All groups share one centre, and each spreads out both ways along 15 directions, with some noise.
Known rows, each followed by its group:
[ -3   3   8   7  -5   5   4   0 -18  -6  19  13   2  23 -15  -1   1   0
   9   4   3  -2   2  -1  -1 -10 -14  -1] : k_969
[ -5  23   2  -3 -11   4 -17   6  -2  10 -12   0   6   6   4  16  16   5
  -3   4  -9 -15  -3 -10 -16 -11 -12  16] : k_235
[ -3  -6 -22   3  20   3 -12  -5  -2   3 -15 -17   6   6  10   9   0  -4
  -2  25  -8  10  -6 -16  15   8   3  -2] : k_235
[ -2 -13   5  -6   7  -5 -18   3   1   8   6   0   4   3 -14  17  -3   7
   3   6   4  19  11  -3  -6   5   1 -11] : k_235
[-20   2   5  -5 -22  -8  -3  17   0   7   4 -11  -2 -14   1   3  18  10
  22  -7  19  16  23  -5   7   0  13 -12] : k_241
[  1  10   8 -10  -6  -1  16   0   5  -7   4  10  -1  13   3 -15   1  -1
   0 -17   2  -8  -3  -3 -14  -6   1  10] : k_241
[ -3  14  -7  -7 -18 -10  -8  -5 -17   2  -1 -40 -11 -26   3  16  -2   8
   3   6   0 -13  18  -5  -8   7   4  -6] : k_241
[ -2  28  11  -8 -16  16   4   3   2  25   3 -24  20  -2  13  14  16   6
  -4  25   9  -8  -9   1  28 -11 -12  -5] : k_969
[  3   0  -6  22  12 -14 -21   0 -12 -10   3  -9   5 -15   8   1  -7  -8
  -6  21   5  15  -6   2  -7   6   5   3] : k_241
[  2  10   5 -10 -12 -13 -19  -3  -3  13   1  -1   9  -5  -2  10  -3   3
   7   6  -6   5   5 -13  -4  -2   0   9] : k_235
[-11   0   3   5  -9  -6 -11  11   1  12 -10  -7   1 -17  -9  -8  15 -22
   7  -5  12   1   4  -1   1   4   8   5] : k_969
[  6  -8 -13  23  19  -5  -2   0  -3 -11  -9  -7  -1  -5   9   0   5  -7
 -14   2   6   3  -9  11  -3   4   3   1] : k_235
[-13  -6 -16  16  16  24   0  10  -2  10   2 -24  19   2  -3  -1 -16 -15
  -6   1  -7 -12   3   3 -12 -14 -34  -2] : k_991
[ -6  21   3 -16  -5   8   0   3   4  -3  -4 -22 -20 -12  12 -17 -14   0
  -3  13   3   0   8 -11  -9   1  -5   4] : k_235
[ 18 -13  -4   6   6  -4 -10 -13   4  13   1  -1  10 -14   5   0 -16   1
 -19   4   1   3 -14  -4   2 -26  -6  12] : k_241
[  6   8   5 -10  -1   5 -28  -8  -2  12  -5  17  -4  -2  -3  22  13   9
   2  24  -3  12  -4  -9  13  -9  12  -4] : k_969
[-19   7  -5   1  -8   8 -28  13   7  -1 -13   6 -19 -26   1  10 -12  14
  -5  21 -10  14   7  -3  -4   0  -7  14] : k_241
[-10  -2 -15   2 -10   0  -3  -3  11  -7 -10 -11  -5 -10  13  -2  -7  11
  -1  -6 -18  -4   9 -10  -9   1   8  12] : k_991
[-19   0  -4   8  -2  19  12   6   1  -9   1   8  -2   9 -12  -7   4  -8
   2 -12  -4 -14   1   9 -11  -9  -6   0] : k_235
[-35  18   7  11  -2  11  -4   8   1  -7   5 -32  10 -10  -6  12   6   4
 -20  12  16  -1  -9   3  -4 -14  -4   3] : k_969
[ -2 -10 -10   6  -1  15   4 -10 -14 -15  14   6 -14  20   4  -7  -1  12
  17  12  -4   7  11 -13   8 -14   3 -16] : k_991
[ -2  -9  -2   9  11  15 -10  -7  -9  15   0  -3  17 -14  -2   6   0 -10
  -2  -5   2   0  -9   1  27 -13  -7  -4] : k_241
[-12  15 -12   7 -15  -8   8   2   4  -1  -4 -19   8  -8   6  10  16   9
 -14  11  13  -5  -7   6  -4 -24   9  13] : k_991
[ -2  -8 -18  -1   4   9  17 -17  -1   5   1  -7  17  -6   4  -8 -14 -10
   1 -20 -20 -13  -2  -6  18   0  -2  10] : k_241
[-18  13   5  20  -6   1  -5   1   3  -6   1 -25  12 -26   8  -5  -2   3
 -19  -1   4   7   1   0  22   6   0  22] : k_991
[ -2   2   2 -13 -14   0   6  -5   7  16 -13 -17  -5  -6   3   2  12   7
  -6   1   4  -3   0 -13  20  -4   8   4] : k_991
[ -2  -7 -11  -9  -1  -9  12  -2   3   1  -8   7   0  -5  11  -1 -11  10
   4 -11  -4  -3 -10  -5  15  -1  -2   6] : k_969
[  5 -12  -6  13  -1  -8   7  12  -2   6  -3  -2   7  10   1   0   6  -2
   4  -4   2  -3   3   8   0   4 -12  -2] : k_241
[-22   2 -15  10   7  19   5   2   0   0  -7 -30  10 -20   4  11  -3  -9
  -7  -8  -7 -32 -10  10  -8  -8  -9 -10] : k_969
[ 10  -9  -1  -6 -13  -1  13  -5  -2   6  -1   6 -13   4  -8  -3  14  -3
   8  -8   7 -15   2   8  -2 -11  11 -13] : k_235
[-10  -1 -15  -2 -16 -17  21   2  -8   4   0   9  10   1  -9   5   7  -1
  17 -16   0  -9  -2   4  10  -7   2   7] : k_969
[  9   5   2   4  12   3  -6   9  -1   8 -12 -13   0   7  14   7  14   3
 -10   9  12  -1  -5   0   5   0  -9  -7] : k_991
[  9  -3  -7   2   2  -1  -7  -9  -9 -11   0   3 -14   9   9  -2   0   9
  10  12  -7   5   9 -11  -4   4   9  -8] : k_991
[  4   1 -10   9  14   0   1  12  11   4  -5  -6  11  -8   9  -6 -12 -13
 -11 -11  -4  -1   5  10 -18   2 -15  10] : k_991
[ -6   8  -7   5  -4   1   4   4  13 -11  -3  -3   3 -16  17   2   4   6
  -1  -6  -7   1   7  10  -8   9  16   0] : k_235
[ -2 -12 -11   3   5   5   5   8  10   1  -6  -1  -8  -6   1   3   3   4
  -5   5   9   7   3  12  -2  -8   5 -11] : k_235
[ -5   4 -10   1 -18 -17   5   4  -3   0   2  -4  -5 -24  -1   3  -2   4
   4   1   7   6   9   9   1  -3  10   8] : k_969
[-22   7   6   2  17  18  -6   6   8 -20  -5   1  -4 -12  -2   6   2  -2
  -8 -15  -3  -1  -3  11  -1  18   8  -5] : k_241
[ 12   2 -24   8  -8  -6   9  -2   5   2 -11   6   4   9  19   5  15  15
  -3 -19  -8  -5  13  -3  -5 -14   0  21] : k_241
[  8  27   4 -14 -21   3  14  -6   0  -9  -6 -14 -22  -9  19 -12  14   6
   0  -2   2 -25   2  -2  -8   0  14   0] : k_235
[ -6  -4 -12  11   9   2   7   6   7   1  -2 -18   5  -9   7   6 -12   8
 -17  11   5   8  -2   9   8  -3 -11   1] : k_969
[ -2  -4 -13  -1  27  10  -2  -2  10  -5  -6  -2  -4  -4   1   4 -11   1
 -13  12   1  20  -1   2   6   2   3  -1] : k_235
[ -1 -15  -3  17   3  13   8   6  -3   2  -3 -14   2   3   6 -12  -9  -8
  -3 -10  -8 -21  -5   1   2   1 -25  -6] : k_235
[-16   0  -3  -4  -6   3  -2   7  11  13 -10 -18   5 -17  -3  10  -5   4
 -10  -9  -1  -8  -2  -1   2  -7 -10   7] : k_991
[  4  18  -8   5 -11  -8   1  -9 -15 -11  21  -5  13 -10  19  15 -17  22
   5  15 -14 -11  -6   6  -4  -8  -7  -4] : k_969
[  2   7   8  -7   5   0  12   0   5  -9  19  -1   6 -13  -4   6 -16   2
   0  -7  -3  -1   7  24 -13  13   2 -15] : k_241
[ -4  -9  -3   9   1   6 -19   6 -16   6 -13 -13 -15   0  -6  11  15  -1
   5   6   5  -4  10  -7   5   4  -4 -13] : k_241
[-10  -7   8   3  14  20  -5  -2  -1  -6   1  -3  -5  -1   8 -18 -16   4
 -11 -10   0  10  -2 -18  22  -5 -15   9] : k_235
[-8  1 -5  4 14 -2  6  8 -6 -9 -2 -3  3 -1  6 -2 -6 -3  0 -6  5  0 -4  7
 -4  5 -7 -1] : k_991
[ 18 -25 -20  32   1 -17  -4  -5 -21  -9   4  -4 -14 -11   9 -15   2  -4
   6  24  21  22   3   2  10 -13  14 -11] : k_235
[ 10 -10  10   1  11  -8   5  -2  -8   2   0 -22  -2  -2  -3 -14 -17 -15
  -9 -15   4 -10  -3  -4  -1  15 -14  -1] : k_235
[ 22   0   8  -2 -11  -8 -14  -6  -4  15   3 -12  -7  -1   6  -2   6   3
   1  24   8  12  11 -11   4  -1   6  -7] : k_969
[  8 -11  -9   7   7   0   4  -5  -9  -4  -2  -7  -7   5   0   8  12   8
  -8 -25   8  -8   8   3 -10  -9   2  -2] : k_241
[ -4   0  -4   1 -12 -18 -16   0   0  -1  12  19  10 -16  -3   0 -14  -6
  20  19  -4  15  -4   1 -15  -9  14   2] : k_991
[  8   2  -5  12  13 -12  -3  -4 -13 -30  -6  -6 -18   4  13   7   1  15
 -12   2   2  -3  -7   5  -2  19   6  -2] : k_969
[ -3  -9 -12   1  11   9   4   3  -2  -9 -11 -24 -19   7   5   7   4   7
   0   0   1  -6  15  -1  -6  17  -1 -20] : k_241
[-10   0  -3 -12  13  -2  13   5 -13  -1   6 -10   1   5 -10   8 -18   4
   1  -8   7  -1   0   1  11   6 -24  -6] : k_991
[ -7  11   7  -9 -11  14 -21   0   9  14  -9  15   7 -14   5   8   4  -1
   6   4 -17  -7  -6  -9   7  -7   1   9] : k_235
[ -8   7   3   3 -10 -22 -11   6 -12  -4   0   5  -2  -5  -1  -2   2   3
   6  12  13  14  -4  -7   3  -3   2  10] : k_969
[-19   4 -11   7   1   8 -14   8  -1  -8 -14  -3 -12 -10   9  -5   9   2
   2  -6   2  11  13 -11   1  -3   7   8] : k_241
[  1   2  -9  17   9   8  -9  -2   0  -9  -6  -1   7  -1  12  -2   2 -11
  -4  -4 -13 -14  -6   2 -22  -4  -2   3] : k_991
[  9  -2   5   8  -3  -8 -13   2 -13 -11   8   8 -21 -17  -7   1 -15   6
  -6   4   9   2   2  11 -19  -7  -3  -1] : k_969
[ -2  11   2  14   5   9 -18  -4 -14  -5  11 -10  13  21   4  28   9  19
 -10  29   0  -3  -7  -6 -14 -22 -13  -7] : k_969
[-16  14  -2   7  -1  13  16  24   2  -3  -8   2  -2  -6   4 -10   3  -9
   1 -11   7  -8   3  17   5   2 -21   5] : k_969
[-11   2   7   6 -23   5 -15  -3   6  13   6  -3  11 -16   4   9   7  13
   0  21   0   6  -8  -7  14 -20   7   2] : k_991
[  0  -2 -10   9  -1 -20  20   1   1   1   0 -10  18  -6   2   4  -3   1
 -13  -6   9  -4 -15  11   7  -7  -5  13] : k_991
[  6  -1  10   4   0  25 -17  -2  -2  14   9   3   2   8  -8   9  10  -1
   3   8   1   5  16   0   0 -10  -8 -14] : k_991
[  7   6  -9   7  -2  -1   6   1 -17   2   4   0   2  13  -6   4  -7  -8
   8  13  -8 -14   1   7  -1   6 -22   0] : k_241

New rows, each followed by its group:
[ -2   6  19   1  -1   3   9 -14   7  -2  20 -19  15   3  -6   8  -3  17
 -26   4   8   7  -8   0  11  -6  -1   6] : k_969
[ 19   1  -2  -1  -5  -8   4 -11   2  13   1 -10  16   4  11  -4 -10  -5
  -6  14  -9 -13 -18  -8   5  -7 -10   9] : k_241
[-26 -17  -3  18   2  23  -7   1   4  -4  -3  -5   4 -19  -3  -5 -19  -3
  -7 -18 -19 -16  -6  -3   1  -9 -16   7] : k_991
[ -6   1 -15 -10  -3  -8  13   0  -2   7   5 -10  10   2   2 -11 -14 -11
  18  10  -2   9   5  -9   3   0  -1   1] : k_991
[-14  11  -3   0 -24  -4  -1  -4  -7   0  -1   8  -1  -4   2  -6  16  -1
  15   1   2  -4  -2 -10   3 -14  15  11] : k_235
[-17   9  -1   7   8   4 -12   2   1  -7  -6   9  -1 -15 -10  11   8  -8
  -8  14   6   4 -18  12   1  -4  12   2] : k_235
[  1  -8   0  21   7   4  -8   6  -1  12   3  -7   7  -2 -22  -3   9 -24
  -6  19  13  23  13  13  13  10   0  -1] : k_969
[  5   1  -6  11   1   0  -7   3  13  11 -19 -20   0 -19  13 -10  -1 -11
 -21   0  -2  -7  -4  -3  -2  -2  -3  19] : k_991
[  1   7 -15 -11 -10  -7 -15  16   4   6 -26   9 -18  -8  26   3  11  11
  17   1  -2   1   8 -12  -9  -5   4   1] : k_969
[  2   8  -2   3  -4  14  -9 -13  -2  -1  12  15   7  -1  -4  14   5   3
   9  12 -17   6  11   7   7   6  12  -5] : k_969
[  1 -12 -14   7   6   5   4  -3   3  11  -2 -11  13 -13  11   0  -2  -1
  -4 -18   2   4   5   0  12 -11  -2   3] : k_241
[ -2  15   7   6 -21 -23  -4 -12 -16  -2  17  -5  27  -7   0   9   6  -2
  12   2  -4 -10 -10  -2   0   2  12   7] : k_969
[18 -4  0 -5 -4  3 -3 -1 -5 14 -4 10 -7 11  4 -7  8 -5 16  6 -4 -1  7 -8
  9  1 -3 -9] : k_969
[  0  14   2  -1 -20  -9 -13  11  10  11   1  13   5 -12   7  16  -8  23
  -1  25  -6  10  -2   6  -2 -11 -11  13] : k_241
[ -4  11 -14  17  -7 -13   0  16 -11 -11  -9   4  -3  12   9  -1  14   0
  12   4  -4   0  14   1 -12  12  -5  10] : k_241
[ 12 -14   6  -5 -14 -13   0  -5  -2  11  12   4  -5 -21 -11  -2 -24   5
  -5  -9   7  -3   0   5 -11 -23  -7   4] : k_969
[ -9  -9   5 -21  -4  10   3 -21   7   4  -2 -18  -4  -4  -2   8  -5  12
  -4   3 -10 -12 -11 -17  15   2  12 -12] : k_241
[ -8   6   8  -7  -5 -12  -9  12   8  15   0   1  13 -21   5  -2  -5  -4
   5  11  10  16  -9   1  12  -1   1   1] : k_991
[  6  24 -12   1   3   8  -2 -13 -11   4   6 -14  18 -18  23   9  11   1
  -1  -4   3   0   5   0  14 -16   6   5] : k_241
[  0  24   8 -12 -15  30  22   1  11  -2   9   5  -3  14  12   1  12  17
   6 -10 -11 -14  20   7   4   0  -7  -5] : k_969
[-11 -15  -2  22  -4   1 -11  -9 -18  -8  15  -4  11  -8  -2  -4 -11  -6
  16  17  -9   4  -6  -7  17   6   0  -9] : k_235
[ 17  -3  21  -4  -5 -20 -20  -4   6  25  -5  14  15 -18  -7  -5   5 -16
  -5  -2   7  16 -10  -4  16   5  13  16] : k_969
[  0   7  -5   7  -8  -4  -5   4  -8   8 -12 -11   0  -8   5  11  13   3
 -11 -17   6 -16   3  -1  -2 -11 -10  15] : k_241
[-15  16  -1  12   3   0   1  16  -6 -13   1   3   3  -3  -1  -1  -1  -9
   7   1  -3  -1   2  14  -8  18 -11   3] : k_241
[-12 -14   9   4  -2  -3 -14   0  15  -8  -3  17  -3  -5 -12  17  -9  13
  -7   9 -17   5 -13   4   1  13   6   2] : k_241
[ -6  17   5   8  -3  -6  -8  15   0   5 -12  -7   6   1  11 -13  -7 -13
  -6  26  -1  -6 -24  -9  -1   0 -23  18] : k_241
[ -1 -12   6  -3  -3 -17  -5   2  13  12  -4   1   4 -12 -10   8  -1   9
 -23 -12  18  14  -6   0  -4 -20   3  18] : k_969
[-10  10  12 -15   5  -8  -6   1   9  -1  -5  -6   5  -6  -1  10   5   5
  -8 -17   2   3   0  -6  -1  16   9   8] : k_235
[  2  -2  -2   6  -1   1  -8  -4  -6   3  -1   6  -3   6  -5  11  -5  10
  -7  17  -3  -2  -9  -2   2 -12 -11   5] : k_241
[  9  22   7  -4   2  -8 -14  -4  -9   0  13  -2  12  -7  13  -7 -14  -8
   7  25   0  18   1  -8   4   8  -1   6] : k_991
[ -8  -6  -8   3   8   8   5  -3  16   5   3   8  32  20   1  19   3  14
 -10 -19 -14  -2  -4  -3  -4 -18  -9  11] : k_969
[ 10 -14  -3 -13   5 -11  -3  -5   8   1  -9  17  -5  -2  12  -2 -13  15
  -1 -16  -8   5  -8 -13   3  -7   1   9] : k_969
[ 16  -3  -8  -3   8   2   6 -12   9   4   6 -12   9 -10  18 -10 -13   1
  -5   2  -1   6   2  -4  -2  -9   9  -3] : k_241
[  2  -2  -8   7  -8  -2  -5   4   0  12   2   1  11 -14   4  12   0   6
   6   0  -2   6   9   5  10  -7  -3   2] : k_241
[ -2  11  -2   4   5  10   2  -6   2  -1   0 -18  17   0  19   8   3   5
  -4  11 -10  -8  -6  -2  13   9   1  -5] : k_969
[-24   7  -8  -2  -3  12  -3  -2   5  -7  -6   6   1  -6   2   9   0  15
  -3   1 -10   4  -5  -8  16  -6   3  11] : k_241
[ -9   4   0   9   3 -14   4  12   7   5  -9 -18  19 -19   2   6   7  -8
 -15  -7  12  -1 -12  13   5   5  -2  10] : k_991
[ -5  -6  -8  -7  -2  -2   0  12   4  14   1 -16  10   7  11  11   1  12
  15  18   3  16  10  -9   9   0  -7 -18] : k_991
[-15   0   0   5  -6   4   0   7   0   6  -1   7  10  -2  -2   9  10   6
   3 -11   2  -1  -2   3  15  -9  -6   6] : k_241
[-12   8  -8  -5   3   3  33  11  12 -11  -2   2   8  23  20  -9  16  14
  -1 -21  13   4   1  -1   1 -18  -1   8] : k_241
[ -5  15 -16  -4  -1  16   9 -13   4  -8  -5  -2  -2  -7  15 -11  -2  -7
   5  11 -17  -6  -6  -6  13   3  12   6] : k_235
[-16   9   2  14  -6 -23   1  19 -11 -27   9  11  -9  14 -12   6   0   9
   6  17   9  10   2  13 -23  13  -3   3] : k_241
[ 13 -12 -14   8  13  10   0   0  20   6 -13   8   8  14  22  11   8  17
  -6  11 -14   6  -5   1  13  -1  -2  -5] : k_241
[  8 -14  -2  -3  11   2   6 -12  12   1   0 -10   1   5  10  14   1  25
 -22   0   9   2 -14  -2   4 -18   5  -9] : k_241
[-13  -7   5 -12  13  16 -12  -4  11   3 -14  -9  -9   0   3   1   1   5
 -15  -7   0  -5 -15 -19   2 -11   1  -1] : k_969
[  3   2  -4  -2  -6  -7   4   0  11   0 -14  -1   3  -1  21   2  10  12
  -4  -4  -4 -13 -16  -3   3  -3   7   3] : k_991
[ 20 -15 -11   5  -1 -21  19   1   8  13   2 -18  15   0  19  -6 -18  11
 -11   0   4   7  -3   0  11  -5 -16   8] : k_969
[ -1   8  11  -1  -4  -7  -9  -8  -3  10  -2 -15   2 -18  -8 -10   3 -18
  -4   2   5   8   5  -7  22  19   9  12] : k_991
[-35  16   1 -14 -16  18   1   9   3  11 -12  -9  -8 -16 -16   4  22  -9
   8   0  10  -6   3   0  15 -10  13  -3] : k_969
[-18  -3  -3  14   1 -11   4  10   1 -12   5  -7  -1   1 -13   0  -4   9
 -16  -3  17  17   6   3 -11 -10  -4  14] : k_969
[-24  10  -7   3  -2   0 -15   3 -15 -18   3  -7 -14 -13   5   4 -11  12
   1  29   8   4 -12  -7  -6 -19  -1  -5] : k_991
[  5  -1   3  -6  -2  -3  -2 -17  -6  -4   8   8   6   6  -1  13   0  11
   0 -11  -9 -16 -13  -8  -4  -9   3  -1] : k_969
[-31 -13  -6  -5 -10  12  11   0   5   0   5 -15  -2   8 -17 -14  -1  -5
  10  -3   4   6  15 -17   3  -9   7  -2] : k_969
[ -8   8  12   5  -2 -19  -3  10 -13   3  -5  12  15  11 -13   1  18  -8
  -1 -12  17  -5 -19  -2   3  -8  -7  15] : k_969
[  4 -15 -15  -1  -5  10   3  -9  10  15 -19  10  -2  16   8   0   5  12
  -5  -6 -16  -9  -7 -19  16 -20 -10  16] : k_241
